The rows of a group lie close to one hidden flat surface of 13 dimensions, which passes through zero. Surfaces can cross.
(in the rows, 128 means zero)
Known rows, each followed by its group:
[195  99 118 142 120 116 129 133 128 133 164 115 133 135 160 142 153 158
 143 127 157  68] | (2)
[128  97 114 155 104  73  92  98 160 119  77 110  97 140  77  85 140  75
  91 101 109 102] | (0)
[ 60 136 175 174 114 106 102 163  89 104 174 179 147 157 133 142 200 138
 138 131  98 125] | (1)
[ 99 174 133 119 110 137 148 120 140 124 134 154  96 204  87 119 125 116
 123 107  73 196] | (5)
[100 151 151 126 144 141 129 135 180  98 100 134  88 148 144 108 125 118
 217 187  72 120] | (0)
[103 147 129 105 135 138  97 153 112 120 128 128 136 167  67 129 137  69
 180 184 127 208] | (4)
[117 128  97 112 163 126 137 139 135 135 156 103 128 142  98  99 187 128
 162 176 159 142] | (0)
[ 95 134 116  95 123 147 137 106 195 177 146 121 110  65 173 187 192 130
 174 133 141 111] | (0)
[124 130 111 136 104 110 104 130 137 143 131  78  89 163  59 122 124 102
 141 161 100 166] | (4)
[111 168 188 100  74  66 101 143  73  81 202 136 135 137  60 165 157 129
 168 127  83 156] | (3)
[ 83 127 112  87 186 167 128 162 105 135 115 193 162 126 127 119 143  75
 146 128 118 166] | (4)
[140 113  98  63 123 127 142 108 140 164 129 125 116 132 122 166 170  95
  97 132 126 117] | (2)
[ 65 129 148 142 116 154 110 157 162 161 105  86 158  78 148 152 162 138
 160 101 128 139] | (0)
[143 127 118 159 189 137 140 104 168 141 169 118  96  91 134  99 116 124
 129 136 115 123] | (3)
[147 134 162 189 124 141 107 125 121 104 149 172 153 170 143 156 171 119
  93  92 153 118] | (3)
[ 89 136 145 195 133 122 140 100 131 126 165 139 107 144 167  83 121 167
 109 155 150 158] | (1)
[126 108 140 126  93  53 116  64 122 117 175 119  86 123 132  92 187 125
  53  92 142 137] | (2)
[ 93  84  90 163 114 140 117 186 125 190 108 132 178 130 154 145 136 148
 180 147 163  99] | (5)
[ 80 121 135 155 120 105 136  67 154 146 123 126 128  80 163  83 106 130
  86 122 181 172] | (2)
[127 134 112  94  97 158 104 144 124 132  68 137 121 165 106 185 128  82
 137 161 120 142] | (5)
[154 173 191 141 125 133 148 109 125  90 141 120 142 143 104 171  98 126
  87 140 103 124] | (4)
[122 147 144 122 176 121 121 144 144 104 159 148 144 103  91 131 162  99
 178 133  98 103] | (5)
[210 127 140 168 153 134 139  95 152 129 167 171 140 125 137 122  55 114
 130  77 130 119] | (3)
[165 114 101  96 163 138 131 113 128 175 173 148 135 122  86 148 126  59
  95  78 111 163] | (3)
[137 137 163 194  98 147 109 118 137  89  91  67 104 120 175 110 108 191
 121 139 165 122] | (1)
[148 114  76  95  91 118 145 103 176 176  88 173 148 142 119 171 123  99
 130  84 152  96] | (3)
[146 186 153  99 145 113 146  85 110  57 161 138 112 124  87 159 149 136
  99 197 150 112] | (5)
[127 131 146 136 150 146 103 134 134 119 117 126 123  59 132 186 140 105
 129 146 109  75] | (4)
[108 100  84 113  99 103 113 132 203 161  57  53  93 113  99 112 158 116
 162 128 105  84] | (5)
[109 113  98 148  77 118 110 147 152 186 136 121  96 128 118 165 105 136
 189 131  83 127] | (5)
[117  82 155 160  99 124 104 168  82 122  91 174 143 170 187 133 102 114
 117 138  86  99] | (1)
[120 135 128 156 148 131 141 119 137 126 125 149 127 140 124 118 117 125
 105 124 119 120] | (1)
[121 149  77 103 120 133 126 108 192 161  82   4  73  89  40 107 117 129
 120 111 121 169] | (2)
[152 146  78 121 191 123 207 111 149 126 178 175 102 163 141  32  93 188
 147 114 127 130] | (4)
[166 134 195 116  76  93 132 101 138 107 151 133 153 141 152 168 129 116
 132 112 123 112] | (3)
[ 70 113 139 116  91  81 139 101 174 181  94  65 149  98  91 150 163  96
  59 124 116  99] | (2)
[167 120  72 190 162 120 118  98 153 147 213 153  56 142 104  81 112 137
 153 112 129 155] | (0)
[157 117 141 134 120 125 128 105 163 118 124  91 100 111 181  98 122 153
 157 132 142 118] | (1)
[112  90 120 162 133 105 116 134 156 164 140 129 129 141 118  93 169  99
 102  59  93 118] | (2)
[114 146 141  84 142 130 132 127 114  88  92 106 131 103 130 103 114 131
 141 180 145 144] | (0)
[ 97 133 159 168 122 116 164 141 159 182 168  76 210 130 109 123 126 158
 146 122 167 156] | (5)
[132 121 142 105 151 121 155 116 142 148 157  51 150  66 153 135 148 158
 138 190 179 108] | (1)
[140 124 120 102 106 116 124 111  88 128 146 133 138 118 127 151 131 137
 100 137 178 146] | (2)
[131 113 152 186 177 131 111 111 144 129 192 171 141 140 147  76 140  89
 144 104 150 188] | (0)
[151 121 137 134 132 115 116 118 121 108 122 114 145 132 117  93 142 118
 106  98 163 143] | (5)
[132 136 126 108 145 124 139 140 123 113 128 117 155 112 110 136 160 135
 127 141 146  95] | (0)
[128 118 149 113 148 123 121 143 125 114 126 133 131 103 140  96 102 109
 160 115  93 136] | (2)
[139 135 142 153 103 128 142 152 107 130 131 115 148 148 127 159 112 171
 116 123 120  92] | (0)
[ 99 120 120 119 122 135 135 130 131 165 117  88 120 102 128 120 116 135
 102 104 109 150] | (5)
[ 98 168 127  55 172 194 183 148 145 173 122  93 152 119 118 147  99 122
 146 147 102 204] | (5)
[166 154 156 137 102 146 158  87 154 126 128 133 136 174 145 187 133 128
  78 131 151 116] | (1)
[139 123 118  94 156 134 142 143 144 113  91 127 133 102 140 117 132 126
 147 128 109  76] | (0)
[ 97 149  94  87 109 106 150  79  95 130 128 123 102 118  99 121 150 150
  30 117 164 160] | (4)
[125 127 124 104 118 131 127 126 104 146 121 105 137 125 102 166 126 107
  91 157 141 144] | (4)
[111 120 121 147 140 137 128 142 124 147 141 146 135 120 142 112 123 138
 130  88 117 141] | (3)
[125 101 104 153 144 105 138 148 157 153 129 131 147 167 106  89 130 113
 153 129 118 106] | (4)
[132 133 100 151 181 153 113 130 100  84 125 161  64 143 133 116 166 129
  84 174 112  90] | (1)
[144  96  98 132 110 129 121 164 137 162 116  75 144 122 131 126 126 160
 177 126 149 110] | (4)
[165 192 191 103 134 120 137  73 150  46 121 101 124 139  91 139 138 107
 110 182 152 137] | (5)
[134 101 131 115 119 120 126 141  93 146 114 164 158 142 126 132  95  96
  84  81  99 129] | (2)
[183 122 102  84 162 139 133 126 115 110 115 132 138  97 126 117 120 123
 122  98 149  99] | (0)
[112 105 157 219 114  93 118 131 150 145 124  66 143  96 123  94 107 153
  97  94 117  96] | (3)
[126 129 137 171 129 111 119 138 116 112 167 137 136 153 121  70 121 152
 151 102 140 166] | (4)
[130 146 183 139 112 143 116 122 135  99 110 146 122 171 136 115 110  90
 110  75  79 182] | (5)
[188 133 116 129 146 159 114 135 138 133 104 205 172 172  86 157  83  46
 139  57 117 145] | (3)
[118 137 116 133 148 127 104 137 108 112 136 183 160 137  86 143 136  88
 169 176 166 142] | (2)
[ 89 122 166 140 142 111 135 139 114 125 126 157 161 121 132 117 103 107
 116 127  90 124] | (2)
[195  95 124  92 118  96 126  83 134 163 209 173 148 175 117  95 121  51
 139  53 155 228] | (1)
[119 129 124  94 110 156 137 138 125 129 114 164 125 138 189 141 144 148
 151  98 129 137] | (4)
[100 125 131 120 204 186 160 144 216 174 111 114 147 137 158 131 152  79
 196 207 119 130] | (0)
[150 138 120 126  77  99  98 109 145 115 104 111 111 125  70 174 148 108
 108 109 128  96] | (0)
[103 138  82 113 130 163 162 121 127 163  88 123 108 141 134 143  88 147
  93 180 141 141] | (1)
[147 161 152 104 116 160 123 145 123 107 117 151 143 132 120 205 146 119
 131  97  98 100] | (4)
[149 130 176 174 167 126 147  84 180 107 147 108 107 134 161 141 164 109
  84 201 127  67] | (3)
[ 89 154 130 153 140 133 121 113 120 120 143 149 119 134 100 103 125 121
 106 115 136 188] | (2)
[122 129  91  77 135 150 141 126 146 143  50  86 146 119 101 140 109 109
 126 189 174 133] | (3)
[130 150 166 153 114 129 126 121 140  88 119 142 128 187 136  81 128 130
 127  85 118 172] | (5)
[102 119  99 135 140 115 116 139 104 129 122 132 111 112 111  99 119 136
 121 139 119 122] | (1)
[193 103  66 106 115 145 133 127  96 142 123 134 126 122 163 148  96 166
 145 157 210 108] | (2)
[174 119 181 108 128 113 114 165  89 117 170 116 210  94 117 158 113 115
 168 103 138 123] | (2)
[133 143  82 105 118 129 138 127 101 135  97 103 121  94  92 139  79 165
 104 136 150 118] | (1)
[122 167 171 140  82 103 129 103 146 105 164  70 125  96 118 183 169 181
 142 179 167  96] | (3)
[137 130 159 122 105 146 127 130 126 116 105 113 130 134 171 119 104 145
 134 101 124 156] | (4)
[140 124 162 131 119 135 110  94 126 128 121 133 149 131 138 141 112  72
  93 132 170 190] | (0)
[168 119 190 143 120 123 122 109 151 116 112  59 175 118 144 141 101 105
 140 197 183 128] | (1)
[146 130 149 140 126 140 143 134 157 117 131 102 110 152 179  84  83 159
 210 172 128 158] | (4)
[145 125 152 132 103 127 122  95 134  88  91 110  54  94 204 107  99 171
 103 121  95  90] | (5)
[ 87 121 102  75 123 134 115 172 102 161  99 133 149 134  84 157 128  91
 160 160 103 154] | (1)
[144 124 156 120 132 136 136 131 128 124  95  99 155 130 134 131  89 111
 118 151 121 126] | (3)
[110 100  92 127 151 136 113 133 127 129 113 134  77 135 160  65 160 126
 125 116 114 142] | (3)

New rows, each followed by its group:
[167  85  99  66 139 119 125 124 122 151 122 125 122 137 131 151 151  74
 112 175 131  98] | (1)
[149 130 127 129 123 104 121 106 132 106 121 111 129 131  95 125 135 116
 115 148 151 112] | (0)
[158 123  83  52 144  95 107 138  63  95 186 185  89 110  99 128 160 118
 165 129 109 114] | (1)
[126 100 157 160  74 123 110 145 101 151 139 123 154 159 162 151 124 138
 117 111 134 149] | (4)
[100 105 107 145 137 136 123 181  90 150 134 154 155 137 138 141 152 150
 139 133 127 102] | (2)
[125 123 138 208 101 120  79 184  91 105 174 135 150 174 101 136 207 164
 148  73 139 116] | (2)
[147 139 148 153 139 147 125 145 112 117 144 139 153 138 126 139 109 133
 133 112 129 137] | (0)
[102 115  88  78 123 120 158 120 148 184 136 187 124 160 120 122 110  89
 147 109  86 155] | (1)
[166 146 139 152 159 128 118 138 146  90 168 152 135 130 113 132 135 133
 211 158 138  98] | (4)
[127 106 153  67 124 104 102 158 102 106 126 130 136  98 150 128 153 103
 177 132  89 109] | (2)
[109 122 116 119 150 142 111 122  98 158 142  82 112  61 113 104  82 120
 106 128 139 205] | (5)
[121 153  96  78 158 124 147 111 143  91 105 159 121 143 103  58 142 125
 141  89 141 158] | (4)
[137 115 103 133 126 168  67 159  27 138 166 168 130 101 126 165  70 117
 160 151 170 222] | (5)
[118 125 152 133 126 126 118 151 122 126  84 106 173 116  99 145  89  99
 141 169 129 118] | (1)
[158 114 131 147 133 124 147 105 194 140  92 163 138 137 145 123  79  92
 145 110 106  83] | (3)
[140 142 159  84 182 156 165 126 145 128 139 119 128  74 171 131 106 125
 125 108  77 112] | (5)
[142 137 164 169 169 149 122 138  85 116 189 136 128 109 141 104  70 140
 127 118 111 183] | (4)
[143 113 109 102 137 130 137 137 140 152  97 130 145 133 104 149 111  91
 128 137 114 101] | (2)
[137 138 160 161  95 131 112  72 181 116  84 126  68 131 151 129  41  95
 133 165  95 154] | (0)
[109 110 122 116  90 105  94 116  98  97  94 173 113 134 160 128 146 120
 133 159 163 126] | (2)
[118 136 142  92  94 140 139 132 135 127  65  92 137 161 127 104 110 126
 105  86 115 176] | (4)
[181 136 131 144 101 101 149 106 135  95 156 175 141 207 132 134 154 150
 128 129 165  89] | (5)
[116 126  53 120 145 125 141 149  90 138 134 124  84 149  99 130 152 171
 111 197 130  83] | (2)
[130  94  71 152 148 148 107 126 196 178  79 150 130 147 103 106 126  60
 148  84 136 137] | (2)
[136 114 136 106 102 119 119 108 123 137  87 105 152 103 126 187 143  96
  74 155 160  95] | (4)
[107 128 152 157 101 116 154 116 127 165 160  90 131 116 153 113  94 173
  84  86 121 162] | (5)
[125  87 176 160 108 136 111 196 109 169 113 127 234 190 127 169 121  75
 147 145 125 131] | (4)
[161 161 137  90 139  93 127 107 172  78 104 164 124 125  67 138 103  77
 181 148  87  79] | (1)
[146 122  72  80 121 125 161 111 128 146 109  94 110 135 117 115 148 157
  92 123 165 116] | (5)
[116 122  49  94 173 153 147 139 140 150  81 128  92 120 106  97  88 123
 145 171 110 118] | (3)
[144 168 120 135 182 138 169 105 116 134 216 140 118 152  76 135 140 134
  77 136 128 163] | (2)
[144  90  36  85 171 133 136 153 124 191 136 156 141 142  80 160 167  84
 132 166 146  83] | (2)
[101 113 115 153 154 124 131 132 131 141 161 100 103  90 161  83 164 171
 120 111 136 125] | (1)
[115 103 144 167 123 123 129 129 183 185 146 103 192 152 120 173 216  90
 110 136 169 101] | (0)
[ 88 116 131 141 145 112 181 109 163 190 149 142 162 133 146 130 125 120
  90 145 125 112] | (1)
[196 110 175 153 168  86 116 121 133  90 155 112 183  79 105  96 111  97
 126  85 139  84] | (1)
[105 136 167  83 148 143 150 170  83 148 160 104 183  74 136 147 103 146
 135 118 107 154] | (2)
[199 144 139 169 117 109 136  85 142 106 178 117  77 112 124 160 110 165
  91 114 108  64] | (4)
[100 116 127 117  94 138 175 136 113 188 118 130 149 164 167 156 118 153
  59 107 115 127] | (4)
[138 145 117 122 158 146 116 134 122  93 126 128 101 112 116 116 138 132
 144 134 117 120] | (1)
[103 143  87 139 181 134 107 150 117 109 108 120 106  93  49 105 154 125
 101 106 106 101] | (1)
[121  96  69  33  99 107 136 116 106 162 142 111  49 127 159 129 185 142
 102 133  98 122] | (3)
[181 121  80 114 133 160 151 145 121 170 156  85 105 142 126 145 138 170
 102  79 122 122] | (2)
[ 93 144 165 144 121 104 128 122 101  99 135 182 148 113 126 140 124 125
  94 111 102 103] | (0)
[182 113 147  83  92 102 154  97 126 122 128 138 126 130 178 126  66 135
 137 122 120 114] | (3)
[169 161 145 129 147 155 113 120 113  70 158 175 119 147 139 128 124 128
 176 129 152 166] | (3)
[106 140 127 116 120 149 149 153 105 158 131 113 142 138 116 152 119 153
 105 116 111 148] | (4)
[158 117  84  96 158 131 120 102 161 135 101  85  73  92 102 110 102  96
 136 170 115 118] | (4)
[ 91 135 147 174  95 102 106 130 129 105 138 105  97 111 143  86 123 177
 159 114 117 143] | (0)
[117 124 159 168 102  86 105 134 120 121 143  76 136 106  93 113 125 142
 115 111 117 125] | (3)
[ 80 160 141 154  92 127 102 110 158 125 123  87 130 122  88 144 186 134
 123 119 167 169] | (2)
[ 87 181 142 128 117 141 133 142 126 108 157 139 126 120 114 180 169 169
 167 159 123 119] | (4)
[161 132 130 122 140  87 120  92 164 105 149 112 109 107  83 125 146  98
 136 145 123  92] | (5)
[ 76 168 146 115 145 120 113 100 129  68 123 174 115 123 109  91 169 106
 140 137 143 177] | (4)
[126 135 180 138 143 140 115 122 200 117  85 124 171 118 127 114 108  64
 188 114 122 148] | (3)
[115 176 121 120 154 102 133  57 134  74 160 155  63  91  92 124 152 125
  89 168 137 122] | (4)
[127 130 110 100 107 115 172 101 114 150 141 107 114 142 140 152 118 163
  88 200 154 114] | (0)
[165 147  98 100 158 134 117 138  98  96 123 113 124 143  47 117 119 106
 134 156 144 147] | (0)
[118 133 138 130 146 120 100 140 123 107 132 123 125  97 104 127 145 113
 146 123 110 121] | (5)
[137 131 151 176 109 118 152 133 166 123 159 134 111 186 173  86 109 180
 194 136 109 123] | (4)
[ 97 133 144 156 127 138 101 161 126 121 141 135 123 140 132 106 137 129
 182 113 102 164] | (4)
[194  96 124 130  88  93 120  70 124 123 152 142  96 157 170 135 119 120
 101 157 176 117] | (4)
[176 109 139 121 169 126 155 133 146 113 132 148 176 130 161 110 155 127
 130 102 152  66] | (5)
[119 140 109 117 137 143 153 133 120 125 114 163 111 125 144 142 109 156
 117 126  99  87] | (1)
[105 128 135 108 136 128 161 121 123 150 155 121 135 122 168 144 116 149
 141 213 152 134] | (1)
[119 127 134 155 101 173  94 143 129 135  95  58 117 142 147 128 145 142
 125 138 167 187] | (1)
[113 123  87 135 194 142 147 129 135 146 169 184 100  81 149 133 140 136
 141 148 105  78] | (4)
[139 145 166 161 127 119 122 115 166  96 145 105 116 123 142  82 110 146
 185 118 126 148] | (5)
[136 107 106 143 110 112  73 143 134 128 140 144 114 112 110 165 183 109
 178 127 138  92] | (4)
[100 132 116 111 147 139 153 116 121 162 159 170 129 151 123 147 166 104
  76 117 114 153] | (2)
[ 75 130 186 168 149 141 112 151 126 122 114 176 172 100 141 177 154  87
  90 105  78  83] | (4)
[130 139 122 112  98 134  94 141 118 117 111  81 138  49 120 206 177 164
 146 127 173  78] | (4)
[118 105 140 147 146  97 146 103 189 139 104 144 129 134 133 132 139  78
 105 163  91  46] | (5)
[154 145 174 145 115 107 113 122 137  72 149 120 119  94 143 139 147 154
 156 106 108  76] | (5)
[ 55 138 125 137 155 131 140 126 156 126 103 149 116  78 153 110 163 140
 113 108 100  92] | (4)
[119 106 131 136 130 131 100 138  93 143 146 103 142 100 141 123 116 127
 145 170 172 172] | (4)
[158 152  91 105 187 143 137 133 124 108 151 156 110 113  70 115 124 117
 131  86  98 123] | (4)
[128  90 142  71 123 139 139 108 164 146  77 130 145 127 213  87 126  86
 141 108 148 167] | (3)
[119 149 179 126 147 130 179  82 204 107  98  95  86 103 190  94  93 145
 120 157  74  93] | (5)
[180 136 145 178 135 149 121 117 150 120 163 190 107 147 153 146  88 119
 155  79  88 121] | (0)
[153 119 130 113 148 163 140 121 165 137  70 139 129 171 142 164 122  64
 106 184 105  93] | (1)
[138 111  92 146 139  98 143  93 137 146 186 127  87 141 131 106 116 145
 149 218 159 125] | (4)
[ 82 132 135 116 108 130 121 128  93 122 109 129 118  47 171 115  92 175
 114  76 120 143] | (0)
[168 140 141 113  96 163 122 123 113 140 159 137  81 147 168 218 111 133
 154 168 102 134] | (4)
[145 125 124 113  83 146  91 126 144 128 105  73  62 119 150 133 109 136
 176 136 110 170] | (4)
[169 130 154 146 120 101  89 121 114  92 121  89 156 122  61 127 122  88
 112 122 158 137] | (4)
[134 116 150  93 125  94 148 111  94 129 192 190 143 131 159 102 100 119
 136  96 114 169] | (3)
[141 169 148 130 100 127 123 115 146 106 125 104 143 126  84 151 120 138
 147 103 147 149] | (1)
